Each new row is followed by its nearest point in the smallest flat space through zero that holds the last named rows.

K_649 (3 x 15):
-28	-36	52	17	30	-27	-4	24	21	21	-69	-37	-19	-19	-28
-47	-27	22	34	4	-12	4	7	5	30	-14	-25	25	-25	-12
43	-3	-12	0	40	-11	32	8	37	11	-2	-46	65	-36	-44
New rows:
-14	15	33	-12	11	13	7	-1	12	-7	-22	-28	-11	-14	-34
3	-10	16	0	16	-10	1	9	12	4	-26	-15	-6	-7	-14
-62	1	18	29	2	-17	-21	-40	-39	-8	8	-14	46	48	14
-50	-11	4	27	-23	3	-5	-6	-17	17	17	7	11	-5	15
-8	18	-22	24	-16	18	-16	-3	45	-4	-5	16	18	-27	42
-8	2	-9	6	-9	5	2	-5	-6	3	17	4	14	-2	6
-7	-37	8	24	10	9	-15	46	-20	28	-14	38	-1	-11	23
-29	-11	15	13	-7	-3	-7	2	-7	9	-10	1	-10	0	5
2	4	-31	18	-18	5	17	-11	27	2	-37	-21	6	-29	26
-1	-3	0	5	5	-2	5	1	5	5	0	-9	13	-8	-7

K_711 (3 x 15):
31	-16	16	-6	-20	13	8	-31	-40	-6	-32	-10	20	9	-2
-30	-8	35	-2	-32	8	-40	-28	11	-19	19	6	-5	46	6
34	-5	23	-62	-42	63	-7	5	-20	-25	-5	4	31	34	-3
New rows:
8	7	-16	22	22	-20	-28	35	-8	-4	-1	-26	19	33	10
-5	2	-3	4	5	-5	0	3	5	2	3	1	-4	-3	0
-1	-1	-13	-30	11	-5	-8	10	10	-9	-15	23	3	-29	33
4	6	-10	-9	7	5	7	17	6	2	4	2	1	-8	-1
34	32	2	11	-10	-20	-36	-32	-4	-3	-14	-25	-28	21	-4
-4	-9	12	14	-8	-9	-7	-25	-10	-2	-8	-4	-1	9	2

K_839 (3 x 15):
8	-5	46	-12	14	-41	-6	-10	10	32	13	32	34	-36	25
35	-42	-13	20	0	-2	-4	6	0	44	46	-16	74	-56	41
-2	17	23	39	-14	-19	22	-21	-22	29	35	-22	9	-64	46
New rows:
27	-12	-14	1	-36	51	51	44	3	-18	-15	0	49	11	-16
14	-24	-38	3	-2	27	-6	15	2	-5	4	-17	16	13	-9
3	-42	13	25	-3	-11	8	-1	-10	12	1	11	-10	2	44
4	-2	6	6	-1	-6	2	-3	-2	11	10	-2	11	-17	13
12	-25	13	-1	14	32	14	25	-25	17	-27	3	9	-49	-21
8	-10	-5	2	1	1	-2	3	1	7	8	-3	15	-8	6

K_293 (3 x 15):
16	-6	0	-31	-15	22	-19	6	-24	2	0	3	7	16	2
14	7	-14	-5	16	0	26	-38	-25	27	12	25	-18	21	7
-19	-19	-9	-25	19	-2	29	6	-15	3	15	12	35	3	-39
New rows:
13	-2	-51	26	4	-20	-26	28	-9	25	35	-22	-17	-17	14
3	6	2	11	-2	-3	-4	-3	7	0	-4	-3	-11	-3	10
14	3	-17	24	-8	17	11	6	21	24	-14	-4	58	6	-33
-12	-9	0	-6	6	-3	8	10	2	-5	3	-1	18	-5	-18
22	1	44	41	13	13	-8	13	-42	-2	-5	-49	4	-23	-24
-3	-1	6	4	-7	0	-11	12	10	-9	-5	-10	3	-7	1
13	-25	-5	-4	12	26	18	-14	0	17	-14	-9	12	55	19
12	0	-6	-15	1	9	3	-12	-20	12	5	11	-4	15	3

K_970 (3 x 15):
9	16	-16	-5	-14	9	-20	-5	-10	-41	17	7	2	-46	-51
33	17	41	-20	-14	-10	32	7	-8	8	39	-16	13	-49	21
-24	11	-11	13	-29	-12	50	4	12	1	13	1	16	-20	0
New rows:
-16	-22	-18	-6	27	-4	16	-10	-31	27	-20	29	12	0	-8
-11	-5	-8	7	3	0	0	-1	4	4	-10	3	-2	16	2
25	0	20	35	10	11	-15	-22	-6	28	4	13	-15	-11	30
16	-4	18	-9	11	0	-7	1	-4	12	1	-6	-4	7	18
-31	5	-8	0	6	-34	30	26	29	13	28	20	2	13	-11
-23	2	-11	13	-15	-8	33	3	11	7	-1	2	8	3	6
14	20	-27	18	23	13	3	7	-18	-17	14	31	-2	-22	9
3	5	-5	-1	-4	2	-5	-1	-3	-12	5	2	1	-14	-15
-8	-25	33	19	-33	-31	-26	-19	27	-19	-10	-27	-24	31	-14
-5	-6	-6	3	7	3	-10	-1	1	2	-11	3	-5	16	0
10	-16	-33	-24	-5	-18	2	-12	-24	36	14	22	-7	31	17
-3	-7	3	2	8	-1	0	1	3	13	-9	-1	-3	20	15

K_438 (3 x 15):
-10	-31	-14	25	-4	-5	-23	41	3	-6	-21	23	-10	5	5
-4	-20	-1	-5	50	-22	-13	21	-17	-25	25	-21	-12	-5	-2
33	-11	-3	-19	-16	13	53	25	38	-10	20	-54	9	21	-9
New rows:
29	-43	21	-16	27	2	29	37	-35	9	-37	11	2	11	-28
2	-19	-6	5	6	-4	-1	27	6	-10	1	-7	-5	5	0
12	-2	11	-29	-5	32	-4	-7	5	3	7	53	-3	7	17
-3	9	1	4	-14	5	-3	-11	0	10	-11	14	3	-2	2
4	14	-8	-5	51	-21	6	27	13	9	-6	16	19	1	53
-4	-9	-2	2	16	-8	-9	9	-7	-8	4	-1	-5	-2	0
-6	-11	1	1	7	1	3	24	-7	9	-22	18	-13	-21	0
-7	-10	-5	11	0	-3	-13	13	-2	-1	-10	13	-4	0	3
6	1	19	0	10	-2	16	-3	-11	-6	32	0	-21	-18	-53
3	4	5	-11	18	-5	5	-8	-6	-6	16	-16	0	-3	-3
-13	-22	-37	-1	6	4	-10	13	-16	-53	-6	37	-47	18	-9
-11	-24	-9	16	14	-11	-24	29	-7	-10	-8	14	-11	0	3

K_417 (3 x 15):
49	-6	2	-12	-36	-20	11	4	-25	-3	-34	-3	16	-10	35
26	6	9	8	-13	-13	-20	8	-28	8	33	-20	-15	-22	24
13	-17	6	-5	-22	19	20	35	15	25	20	-10	36	-11	22
New rows:
-17	27	19	20	25	1	35	-6	20	-26	36	-31	10	33	-25
-28	1	-1	6	19	14	-3	0	17	3	19	2	-5	6	-19
-1	12	-9	2	-35	-26	21	-1	3	-15	32	-11	11	10	10
10	-2	3	0	-8	-1	0	7	-4	5	7	-5	4	-6	10
-8	-22	10	-10	35	-34	18	-2	21	29	31	-5	34	32	-33
-23	-5	-1	1	11	18	8	8	23	8	12	3	10	6	-13
-10	0	-21	17	4	-33	-15	-6	-33	30	-4	-8	30	-10	13
13	2	2	1	-7	-7	-5	1	-12	0	3	-5	-4	-6	10
-8	-26	37	-25	6	29	11	-3	-11	-7	16	32	9	-26	6
-2	-5	1	-1	-2	8	6	10	9	7	7	-1	10	-1	2
-6	-10	10	20	34	-16	-20	30	-19	-5	18	-5	9	3	17
0	3	4	6	2	0	-10	4	-5	6	24	-8	-8	-8	3

K_953 (3 x 15):
-25	-4	-35	-24	29	-22	-19	-29	28	-53	-38	31	-17	-2	2
-30	-59	-31	-35	-19	12	-35	-27	-28	-7	-3	-4	-34	2	-16
-24	-11	-12	33	12	12	-28	19	21	13	63	-75	-22	30	5
New rows:
2	2	1	1	-20	-20	27	4	-10	4	13	13	33	38	-6
11	8	12	4	-6	2	11	6	-6	10	0	3	9	-4	0
-9	-3	10	-7	-24	7	-8	2	-5	-11	-5	-4	17	4	-2
1	-6	1	-4	-6	3	0	-1	-8	4	-1	2	0	-2	-3
-5	7	7	-32	-25	-12	-4	0	-33	34	25	-11	3	-10	2
6	-15	9	-4	-22	13	2	3	-25	22	9	-6	1	-2	-7
3	1	1	-8	1	1	32	3	-21	-9	17	17	-14	12	11
5	0	4	-2	-5	1	4	0	-6	4	-3	5	3	-3	-1
-10	1	4	37	-8	53	7	9	53	3	-11	34	-27	38	-11
-3	9	-2	8	11	-4	-1	3	14	-6	4	-6	0	4	4

K_249 (3 x 15):
-18	0	-17	-10	17	29	7	-5	-16	7	-41	25	24	-24	-21
23	14	-46	22	0	-17	-25	-23	-18	-17	-17	13	1	-2	-6
2	33	20	27	-8	5	-13	2	8	40	1	14	-39	17	-45
New rows:
15	10	-11	-13	-3	-7	13	47	19	5	-6	1	12	12	-6
-3	-2	7	-3	0	2	3	3	3	3	3	-2	-1	1	1
13	21	-26	2	-14	1	11	23	-13	-7	-40	30	11	-26	-32
-3	10	-24	6	9	13	-7	-11	-15	5	-31	22	9	-13	-22
22	22	1	-11	-26	20	-11	5	33	7	-1	33	-52	-12	-14
3	18	10	16	-5	1	-8	0	4	21	1	7	-22	10	-24
1	-32	-18	36	-5	14	-22	14	4	16	20	10	-5	-22	0
3	4	-4	5	-1	-2	-4	-2	-1	1	-1	2	-3	2	-4

K_585 (3 x 15):
-6	11	-34	-10	15	35	-12	-27	-36	10	-16	9	12	-8	-2
21	-7	-44	-32	2	-15	29	10	8	-1	8	10	-12	-6	0
-11	5	20	1	30	-15	27	-13	-15	-10	3	25	24	21	-16
New rows:
-34	-9	32	-14	-3	3	-53	22	-5	19	15	3	14	-6	53
-9	2	23	21	-14	13	-28	0	3	4	-5	-16	-2	-4	6
-42	2	0	8	31	4	-21	6	-6	8	11	1	-10	23	-5
-10	5	13	9	7	6	-5	-9	-10	0	-4	3	10	5	-3
-2	-51	8	2	10	-14	3	6	7	-53	0	-1	14	-17	9
2	-3	11	1	0	-15	11	8	10	-5	7	2	-1	6	-2
-19	3	-14	-7	-1	-3	9	-4	-18	53	40	30	2	-20	-11
2	2	-17	-11	9	3	8	-7	-10	1	-2	9	4	0	-3
1	39	22	-23	-24	-24	-2	42	11	1	-26	2	-2	8	-8
3	-5	13	4	-8	-14	4	12	16	-4	7	-5	-6	2	2

K_863 (3 x 15):
-23	2	1	4	-26	-16	8	54	-26	9	-46	-20	-11	9	25
14	-16	4	4	7	-24	4	13	39	-8	-30	50	10	-9	-12
-3	-38	-14	-12	9	29	-30	-18	27	7	-41	20	-15	-59	1
New rows:
1	33	43	-8	8	-38	27	39	1	-32	0	-4	-15	-1	-7
2	13	9	9	-8	-29	19	28	-2	-5	-4	7	9	28	0
13	28	23	-16	23	10	3	3	0	11	6	-16	-14	-20	-13
0	1	-2	-2	2	8	-3	-10	-3	1	10	-7	-1	-2	-1
-12	10	27	10	-11	4	42	-14	-40	-7	-26	21	-38	2	27
-9	3	0	1	-10	-5	3	18	-12	4	-13	-11	-4	5	9
9	-8	-24	30	2	-7	-8	-11	24	-8	-17	-22	22	-5	16
0	-5	-1	-1	1	1	-3	0	5	0	-7	5	-1	-7	0

K_291 (3 x 15):
-75	-14	-39	-45	33	63	10	-30	-40	-11	-47	39	31	-15	-11
-75	-32	-17	-45	38	26	20	-5	24	22	-11	-9	-27	-27	44
-61	-15	-22	-41	-10	75	-23	-17	-47	20	13	10	-20	-10	-19
New rows:
8	-15	34	-16	0	41	21	-2	-46	11	6	4	25	0	-1
-10	1	-7	-7	-6	22	-8	-7	-22	-1	-1	10	5	1	-15
9	8	-8	-18	-21	-7	-26	0	-27	9	9	-10	-5	53	-6
12	6	3	5	-20	10	-16	0	-17	3	16	-1	-6	6	-18
3	-1	18	-10	15	-26	9	-19	-47	8	-6	-19	0	-26	3
-2	0	-1	-1	2	1	1	-1	-1	-1	-3	2	2	0	0
-8	21	25	7	18	-14	5	14	40	2	8	-2	0	26	7
10	-1	7	7	6	-22	9	7	22	1	0	-9	-4	-1	15

K_901 (3 x 15):
-18	-47	-14	-63	-20	75	14	-46	-40	10	2	40	-50	37	11
-42	-21	-19	-22	-34	53	-7	-26	10	2	14	36	-5	31	-16
-56	-30	7	-73	-23	16	-14	-38	-20	8	24	11	-24	-26	-54
New rows:
11	-7	-9	5	-9	-4	12	4	25	33	-7	-2	5	6	-15
-2	3	-3	8	-3	0	-2	3	8	-1	1	2	7	3	-1
-12	-8	4	2	12	-35	-11	25	3	8	-17	10	12	18	22
9	7	0	14	5	-8	1	8	5	-2	-3	-5	6	0	6
-2	-3	48	-4	3	36	-2	18	1	2	-14	2	-7	11	3
3	-4	-2	-3	0	9	4	-3	-5	1	-2	5	-6	8	7
10	34	21	19	-3	8	4	1	6	0	20	53	-17	2	-41
-12	1	-4	4	-8	4	-5	-1	11	-1	5	5	8	3	-8
4	24	-1	14	13	-53	-26	-10	-40	44	-53	-3	4	1	8
22	7	11	5	18	-25	5	10	-10	0	-7	-18	-2	-16	9
-2	16	28	1	-11	-13	2	-8	30	17	-19	-8	11	-3	12
1	8	1	11	2	-10	-3	7	8	-2	0	-5	9	-4	-2

K_647 (3 x 15):
-44	23	1	-23	26	-50	-9	8	20	0	-31	-18	0	-37	7
14	5	-6	-23	-14	40	13	-11	-19	-7	11	-4	3	-3	11
25	-48	13	6	1	-23	-18	-32	-11	24	9	-17	20	1	0
New rows:
-6	6	11	-19	19	21	1	-33	8	10	-36	30	-33	-9	-21
-7	10	-3	-7	1	3	3	4	1	-4	-4	0	-2	-5	2
-15	34	-20	12	-7	20	4	23	-35	-7	-19	7	-20	-29	24
-15	31	-9	-16	-2	20	13	14	2	-16	-5	5	-10	-8	5
-31	-35	1	-15	36	-27	-1	-25	4	-12	13	-25	-3	-15	4
-8	-12	6	-14	12	-31	-12	-14	1	11	-10	-19	11	-20	6
